The rows of a group lie close to one hidden flat surface of 13 dimensions, which may be shifted away from zero. Surfaces can cross.
Some rows, each with its group after it:
[ 14  26  11  16   3 -13 -13  -4   5  -1  -3   6   6 -20 -10  -9  17   0
 -16] -> bobet
[-10   1  -7   4  22  -6   3  -1  -3   4   9  -4   3 -23   0   2  11  -8
  -2] -> bobet
[  2   9   0   8  -9  10 -13  13   7  15  -2  -2   9 -20   3  10  11  -1
 -13] -> funor
[ -2   2  -5   4  -1 -11   7  -7  -1   4   7  10  -1  -7  -1   5  -4  -4
   2] -> funor
[  3   4  -8   0  10  -2   8 -23  -4   0  -5   7 -22   2  -6   2  -5  -3
   3] -> tufi
[  4   4   0   5   8  -4 -12  -4   5  -5  -6  -5  -2   5  13  -8   1  -6
 -13] -> bobet
[ -9  -4  -3  -4  12  11  -3   1   5  -7   0   5  -2  -5   2 -13  -4  -7
   5] -> funor
[ 9 -4 -2 -5 -5  8 -1  6  0  1 -1 -5 -1  2  6 -5 -1  6 -2] -> tufi
[  3   7   9  -5   9   2 -16  13   1   0   6  -8   8  10 -13  -6  -8  -2
  -2] -> kasum
[  6   6   4  -7   9  -3  -4  -8  -4 -10   2   1   7  -1   0   4   8   8
  20] -> funor
[17 -7 -7 -3  6 -9  5 -2 -4  9  5  0  2 -3 10 -8 -1  5 -2] -> tufi
[ -4   8  -3  -1  -7  -3  12  -2  -7  -6   5  -1  -4   7 -11  10   2   4
   0] -> kasum
[ -3  -6   3 -12   0   8  -6   2  -1 -19   4  -2  -2  18   3  -4  -8   6
  19] -> tufi
[ -7 -10 -14  -5   2  13  -4   0   6   2  -3  13  12 -17  -3 -10   9  -9
   3] -> bobet
[ -8 -21  -9  -7  -6   6  11  -5  -3   4 -13   5   4  -4   6  -4   2  -4
  14] -> bobet
[  7   0  -1   1 -13   0   5  -3  -5  -6  13 -13  -8  -4  -6  13   5   8
   1] -> tufi
[  3  -2 -17  -8  -1  14   6 -11   1  -9   9   3   2 -12  -5   4  11   0
   0] -> funor
[  0   1  12   7   6 -15   5   2   6   4   2   1   9  -5  16  -2  -7  -5
  -6] -> funor
[ -3   1  -5   3   1   7  -6   0   6  24  -5   6   2  -3  -7  13  -3 -10
 -15] -> vusab
[ 13   8  11   1   7 -12  17  -2  -3   7   4  -2   5  -9  -6  -6  -5   0
  -7] -> kasum
[  6 -10   2  -3   8  -1   1  -6   0  -2   8  -3  -6   2   1   0   0   6
   5] -> kasum
[ 17   7  10  -4 -17  11  -1  -6  -3  -6 -19   0  -4   5  -1  -1   4  13
  13] -> bobet
[-1  4  5 -3 -3  2  9 13  2  1  6  3  9  1 16  9 -1 11  5] -> vusab
[10  9 10 -5  0 10 -8  0  6 -2 -1  3 13 -9 -3  1  5  5  8] -> tufi
[ 1  7  3 -1  2 -5 -4  5 -6  3 -4  0  2  2  1  4  3  5 10] -> kasum
[  7   0 -12  -7  -2  -9  18  -9 -11   9 -13   7   5   3   4   1  -3  -3
   5] -> vusab
[ -7  -9   1   5  -1  -5   6  13   1   9   2   9  12 -11   6  -6   9   5
   0] -> vusab
[-12  16   0   1  17   2   1  -2   0  -5 -12  14  -5  -3  12  -3   6   1
   9] -> vusab
[ -4  -8 -10   0   8   1  -5 -13  -2   0  -9   1  -6   5  -2   4  10  -3
   1] -> vusab
[ -1   8  -6   1   5  -5  -4  -6   0 -13   1  -6   3   3   0   0   8  -6
  -9] -> vusab
[ -4  12 -11   3  -6   3 -16  -7   5  -4  11   8  -1  -8   1  17  -1  -6
   5] -> funor
[  8   0  -4   0 -10   6  -3  14  -2   9 -11   0   1   1   4 -12   2   5
  -7] -> bobet
[  4 -10   7   2  -1  -1   0  -2   0   9 -12  -6  -6  10   4   0   1   4
  -4] -> vusab
[ -1  21  -7   2  15   2 -10   7  -7   3  -4  -5  -6  -7 -13  -7   5  -6
  -9] -> tufi
[  2  12  -1   3   5   4  -2  -2   3   7 -11   1   1  -6   4   1   3  -5
 -10] -> tufi
[  3  -6  -3  -3   1  -6   0  -9  10   6   7  24  22  -6 -13  -6  -3 -10
  -1] -> bobet
[  5   0  -3   4  -2   8   2  -8   6   5   6   4 -12 -12  -2   6   1   2
  -7] -> bobet
[  9   1   1 -13  -9   8  16 -18   2 -10  -8  -5   8   6  16  10 -14  -8
   6] -> vusab
[ -4  -7   9   9   1  -6  17  -4   3   2 -11   0   2  -6  13  -2  13   3
 -10] -> kasum
[  0  12  -7  -2  13  -9  13  -3 -15   6   5 -18 -14   5   7  21  -6  -1
  -2] -> kasum
[ -2   4   0   6   3   5 -18  10   6  12   3  15 -12  -9 -11 -15 -13  -4
   1] -> funor
[ 11   7  -3   3   7  -1 -14  -2   7  -2  16  -6   8 -14   9   5   6  -4
 -10] -> funor
[-16  -8   7   2  -5  10   8  15   0   3  -8  -1  -9   6  -4  -4   0   5
  -1] -> bobet
[ -4   2   4   7   0 -10   1  -2  -2 -13  10 -10  -4  -1  -2   2   6   1
  -3] -> kasum
[-10  -9   2  -1  -1  10   8   6   6  -6  -2  -1  -2   3  -8 -16  -4  -6
 -12] -> kasum
[ -4   3  -2   2 -15  -5   6   5   6  -4   9   6   2   5   9   3 -16  -6
  -8] -> kasum
[-13   4  -4   7   8  -8   3   4   4  -3   8   7  10 -10  -1  -3  10  -7
 -12] -> vusab
[ 1 -2 -1  1 -4  1  3  5  2 10 -1  3 -3  2  6  1 -9  0 -5] -> kasum
[ -6 -11  12   8   2  10  -2  13  14   4   9   6   3 -13  -8  -9  12   8
 -12] -> vusab
[-11  -3   2   2  12  -4  -3   7  -5   8  -8   6  -7  -3  -2 -10  -3  -1
  12] -> tufi
[  7   1   0 -11   7  18  18  -8   3  -7  -5  -8  -4  -5   5  -6  -3  -3
  -8] -> tufi
[  8   6  -3  -4  -8   3   0   7  -7 -11  -3 -10 -11  10   0  -9   0   9
  -1] -> tufi
[  5 -12   5   2  -1   1   1   6  -2   3  -4 -13   4  -3   5  -3  16  10
  -6] -> funor
[ -1   6  -6   7  10 -12 -13   6  -7   5  16 -12   1  -8 -11   9   8  -2
  -6] -> funor
[  2   6  -6  -3   6  10  14   2  -6   3 -10   0  -7 -10  -7  -9   8   2
  -4] -> bobet
[  2   5  -9  -2   9   9 -13  12   2   1  13 -11   3  -7   2   2   3  -3
 -10] -> funor
[ 13   8 -36 -10  -8   0  -1  -5  -4  12   1  16   7   6  -3   0 -11 -14
 -13] -> bobet
[17 17 14 -5  2  1  0 -5  6 -1 -5  7 19 -3  6  4  2  5  4] -> tufi
[  1  11  10   0 -15  15 -13  16   4  18 -11  13  13  -9 -22   3   2   4
   5] -> bobet
[  5  -6 -13  -5   1   1   4   7 -14  12  -7  -7 -10  11  12   9   6  14
   4] -> vusab
[  2   0   5  -1  -3   7  -2  13   4   8 -13   3  13  -3   8 -10   2   0
  -5] -> tufi
[ -5 -11   6  -7  12  -4   2   0   1 -10  -7   4  10   9  10 -18  -2  -1
  13] -> kasum
[ 2 14  9 -2 12 11  7 -6  8 -1 -7  6 -1 -3  8  5 -2  0 -4] -> bobet
[ -8 -13   3   6 -13   0 -12   2   3   2  -3   0   1  -4   2   3   4   1
   9] -> bobet
[ -8  -4   8  14  -5   1  -7  -1   8   0   4 -19  -3  -8  -1  12  10  -7
 -22] -> tufi
[ -7 -14   8   6  -7   3  21  -2   1  24 -27  11  -7  -3  -1  -4  -3  -1
  -4] -> vusab
[  4   3  -1  -2  -1   9  -9  -7   4  -3  -7   3   2   6 -10   4  13   5
  -4] -> vusab
[  5  18   3  -7   2  11   7  19  -3  -3   5 -20  10   7  19  19   7  11
 -13] -> kasum
[  4  -4   2  -1  -8 -10   1  11  -3  -8  12   2  14  -2  -3  -8   6   9
   6] -> funor
[-3 16  9 -1 -6  8 -8 17  3 -2  2 -6 11 -2 -4  5 -3 -2 -2] -> kasum
[  0  13   5  -3   1  -1   6   8   2   7   8   5   2  10 -14   3 -19  -5
  -9] -> funor
[ -7   5   0   0  -3  -2   3  -4  -1 -14   6   0   0  -7   1   2  -1  -2
  11] -> kasum
[ 11   2  -2  -7   2  13   3   5   3   4   7   8   4  -8 -11  -6   1   7
   0] -> bobet
[-12  13   6  -1   0   6 -21  31  -4  20  -6   8   5   6  -4   6  -7   5
  14] -> tufi
[ -2  -7  -2   9   1 -12   6  -8  -2  11  -4   8  -6  -4  -8  -3   1  -4
  -6] -> tufi
[-13   9   2   6   8  -5  -3  -1  -1  -5  -5   1  -7  -7  -3  -9  -8 -13
   3] -> vusab
[  1  12  -6  -4  -5   2   6   9  -1   8   8   7   3   4  -2   7 -14  -2
  -5] -> funor
[-6 10  1  0 -4  1 -7  9 -1 -1 -1  1  4  0  0  1 -5 -4  5] -> kasum
[  6 -13   7   0   0   5  -1  -3  -3  12 -10 -11 -20  14   7   9  -4  11
   5] -> funor
[  6   6  -6  -8   5  14  21   4  -4   4  -2  13 -10 -10  -7 -11   1  12
   5] -> vusab

New rows. What belongs after each?
[ 12  20  16   1  -6   9  -6  -5  10   7 -14   1  11   2   2  18   1   1
  -8] -> funor
[ -9   2   1  -1  -2  -1   6   7  -3  -7   3  -4   5   4 -15  -4   2  -3
  -8] -> tufi
[ 5  1  8  0  2  6 -2  3  3  0 -2 -3 -4  0 -1 -5 -3  2 -4] -> vusab
[ 12  -4  -8  -4 -13   7  -1  -4  -2 -14   8 -10  -4   0  -3  -1   7   8
   0] -> tufi
[ 12   3  -2  -2   0  -5   4  -3  -2  20  -7   6   3   1  -7  -1 -11  -6
  -6] -> vusab
[ 17  -6   5  -1 -10   9   1  -3   2  -6  -6  -2 -12   4   4 -12   3  13
  -1] -> bobet
[  5   4   7  -1  11  -1  -8  21   0   4  -1  -8  13  -3  13 -13   4   3
  -6] -> funor
[  3   7   5   0   6   1   9   4  -3  17   8  -1  -3  -9 -15  11  -4   1
  -5] -> tufi
[-11  18  -8  14   6 -16 -15  -7  -6  -8  -7  -7  -6  -2   3  10  17  -7
  -7] -> kasum
[  1   8  -6   4  11  -1 -18   7   1   3   6   0   2 -12   0  -7   5  -4
  -4] -> funor
[ 4 -2 -6 -4 -3  1 -7  3 -2  7  1  3  9 -6 -5  0  2 -1  6] -> bobet
[  2  -9   7   3 -19   2  -1   6   6  -1  12   3   2   0 -10   1  -2   7
   0] -> funor
[ -4  12  14   8  16 -18  -5 -11   1   1 -11  16  -1  15 -11  -2   2   1
   1] -> vusab
[  8 -15  13   5   2 -20   1   3   0  15  17  -5  -6  11   6   4 -24   3
   2] -> kasum
[ -5  -6  -8  -1   5  -2   4 -14   1  -2   6   9   3  -8 -13   1   2  -8
   4] -> bobet
[  0   2 -16   1  13  -5 -17 -17  10   0   6   5  -5  10  26  11 -14 -17
  -9] -> kasum
[ 15   0  -2  -3   4  -3   4  -6   0   3   2   3   5   2  -9  -7   3   3
 -10] -> vusab
[  1   9   5  -3   9   2 -13 -14   4  -7  -6  11  -2   4   2   4  -2   0
  18] -> tufi
[  1 -17   9  -2  -6  12   3   7   9   3  -1   5   2   3   0  -9   0   7
  -4] -> kasum
[-5 -1  2  1  0 -3  8  0 -3 -6 11  3 -3 -5 -9  2  6  7  6] -> bobet
[ 19   0  -4   0   3   1 -18  -3  -5   8  13  -9 -11  -7  -9  10   7  12
   5] -> funor
[ -2 -10   5   3  -4   1   5  10   5  13  -6   5   5  -5  12  -5  -1   2
  -5] -> bobet
[ 20 -10 -23  -6   2  -4  -2   5 -10   4   4  -3  -4  -2   5 -23   4   5
  -4] -> tufi
[ -7  15   7   7  17   6   7  -7  10   6   2   9  -5 -12 -15   3   0  -8
 -17] -> bobet
[  3   4 -10   4  10  -7   7   9  -3   4  12  -1  -1 -10   8  -7   5   2
 -14] -> bobet
[ 10  16   5  -7  10  -5   8  -1  -7 -10  16 -13   4  -5 -11   3  -4   2
   3] -> kasum
[  0  16  -1  -4  -9  -6  19   1  -6 -17   3  -4   9  -1   1  -2  -6  -5
   0] -> vusab
[ -7   4  17   5   0   4   5   7   2   0   2  -4 -11   5  -3   8  -3  10
  -1] -> bobet
[ -5   4  -6   3  10  -1 -17  10  -3   5  12  -7   0 -12  -2   6   6  -3
   1] -> funor
[ -4   4  -8   5  13 -19  16  -7  -6  -2  15   2   2 -15   4   6   8  -2
  -2] -> bobet
[ 5 13 -5 -6 11 -6 11 -1 -5 10  5  9  4  7 -7  7 -9 -1 -3] -> tufi
[-1  5  1 -4  6 -1  5 -1 -2  0  0 -2  8 -4  6  9  5  1  5] -> funor
[-8  5 -1  3 -5  5 -8 -5 11 -8  3 15  2 -7 -4 -4 -4 -9  1] -> funor
[  9   2  -4  -5  11   4   3 -10  -2  -8  -3  -5  -7   7   6  -3   4   4
  -3] -> vusab
[-4  3  0  3 -1  3 -2  5  5  5  2  5  3 -7  7  6  0  1 -2] -> bobet
[  1  11  -7  -6  22  18 -10  -5   2  -4  -7  -2  -6 -12  -4 -10   3  -9
   0] -> tufi
[ -8  14  -1   6  -4   1  -1   6  -8   7   5  -7  -7 -19  -6  23   9   6
  10] -> bobet
[ -4  -8  -3  -4  16  11  20  -1   2   6 -10  -6  -1 -15  10 -15  -1 -11
 -12] -> tufi
[-2 -5  7 -3 -1  7  2 -2  6  0  3  0  9 -7 -6  4  2 -1  2] -> tufi
[  3   9 -11   1  -5   1   2   8  -8   6  -3  -5  -8   1   1   2   1   2
 -10] -> tufi
[  3  -7  13  -3   0   4   5  -1   1   3  11  -3   9 -12 -14  10   6   8
  12] -> funor
[  1   4  -4  -6   6  10  14   1   0  -4  14  13  -5  -6 -16  -3   3  11
   5] -> vusab
[ 8  0 -2 -5  9  6  9 -7  1  3  1  3 -6  5  1  2 -1  6 -3] -> vusab
[  8  -1   7   5  -2   8   2  16   4  18  -8   1  -1 -11   1 -13   4   7
 -12] -> bobet
[ -3   0   5   6 -10 -10  -1  -7   7 -18   0   1  11   7   8  -1   5  -4
  -8] -> funor
[-18   7 -10   7 -18   5 -13  12   5 -10  -6  -1   3  13   7   5   3  -9
 -17] -> funor
[ -3  21 -11   2   0   8  19  10  -6  17   4   8  -7 -21 -12  12   4   3
 -10] -> bobet
[ -1 -14   0  -3  13  19  -3  -4   8  -7  10  -3 -13 -11  -9 -13   8   4
  -2] -> bobet
[  3  -8 -11  -6 -15  12   8  -8   0  12  -9  10  -6   3  -8   5 -10  -4
   2] -> bobet
[  3  -3   9   2  -6   3  -4   6  13  -5   3   7   6   0  20  -8 -10   0
  -2] -> funor
[  2  -7  -9  -1 -23 -11  -1   2   1  -8  14  18  17  -1  10   3   4   9
  14] -> bobet
[ -8  12  -1   3   5   3 -13  10  -1  11  -3  -6  -4   4   3  14  -4  -6
  -5] -> funor
[ -6   7  -8 -12   6  10  11   3   5  -6  19   1  16  -9  12  15  -6  -5
   4] -> funor
[ 0 -1  4  1  1  0 -5 -4  7 -6  5  8 -2  0 -5 -8 -7 -3  3] -> funor
[  5   7   4  -2  21  -2   3 -17   1  -1   1  -2  -4 -10   5   4   0  -4
   5] -> tufi
[ 15  16  -3  -2   8   2   7   5   1  14  -7   0   3   0  14   1  -4   0
 -19] -> vusab
[-18   7   7   5  -6  -4  -4  16   5  -4  -2   9  12   2   0  -6  -6  -7
  -1] -> funor
[ -1   2  -8  -2  -6   7   3  17  -8   6   1  -8 -11   4  -3  -3  -5   4
  -5] -> kasum
[  5  23   0  -6   1   2  -6  -7   2  -6   6  17  10  -4 -14   7  -4  -2
  12] -> funor
[-10   7 -14   1 -14  -2  -1  -8   4 -23   1   4  13   4   8   8  13  -7
  -7] -> funor
[-16  -8   7   1  -6  12  -2 -10  10 -14   5  -5   8 -10  -3  17  12  -4
   7] -> funor
[  7  -3  11   4  11  -8   3  -9   4   0   8  -3  -1 -14  -3  -7  -2  -4
  -1] -> kasum
[-6 -3 17  0 -2  6  7 -1 13 -9  3 -5 18 -3  5  5  2 -4 -7] -> funor
[  9  -8  16 -12  11  14   5 -10  12  -1   3  -3  -2  18  17   8 -21   3
   3] -> tufi
[  0  11   6   5  -1   7   7 -12  -4   6   7  -3 -23 -13 -30  19   1   4
   5] -> tufi
[  1 -21  -3  11  -7  -5  -1  -7  10  -3  17  -1 -18 -12   9 -10  -8  -3
  -8] -> kasum
[ -6   5 -15  -3   0   5  -3   6  -4   2  -7   4  -2   5  -4  -6   1  -5
  -5] -> tufi
[ -7  -5   9   5  -6  13  -1   5   4  18   4   1  -9 -11 -26  12  -1   2
   0] -> tufi
[ -8   9   1   5  -9  -8  -7  -5   1 -11   0   4   2  13  -7   8  -1  -4
   0] -> funor
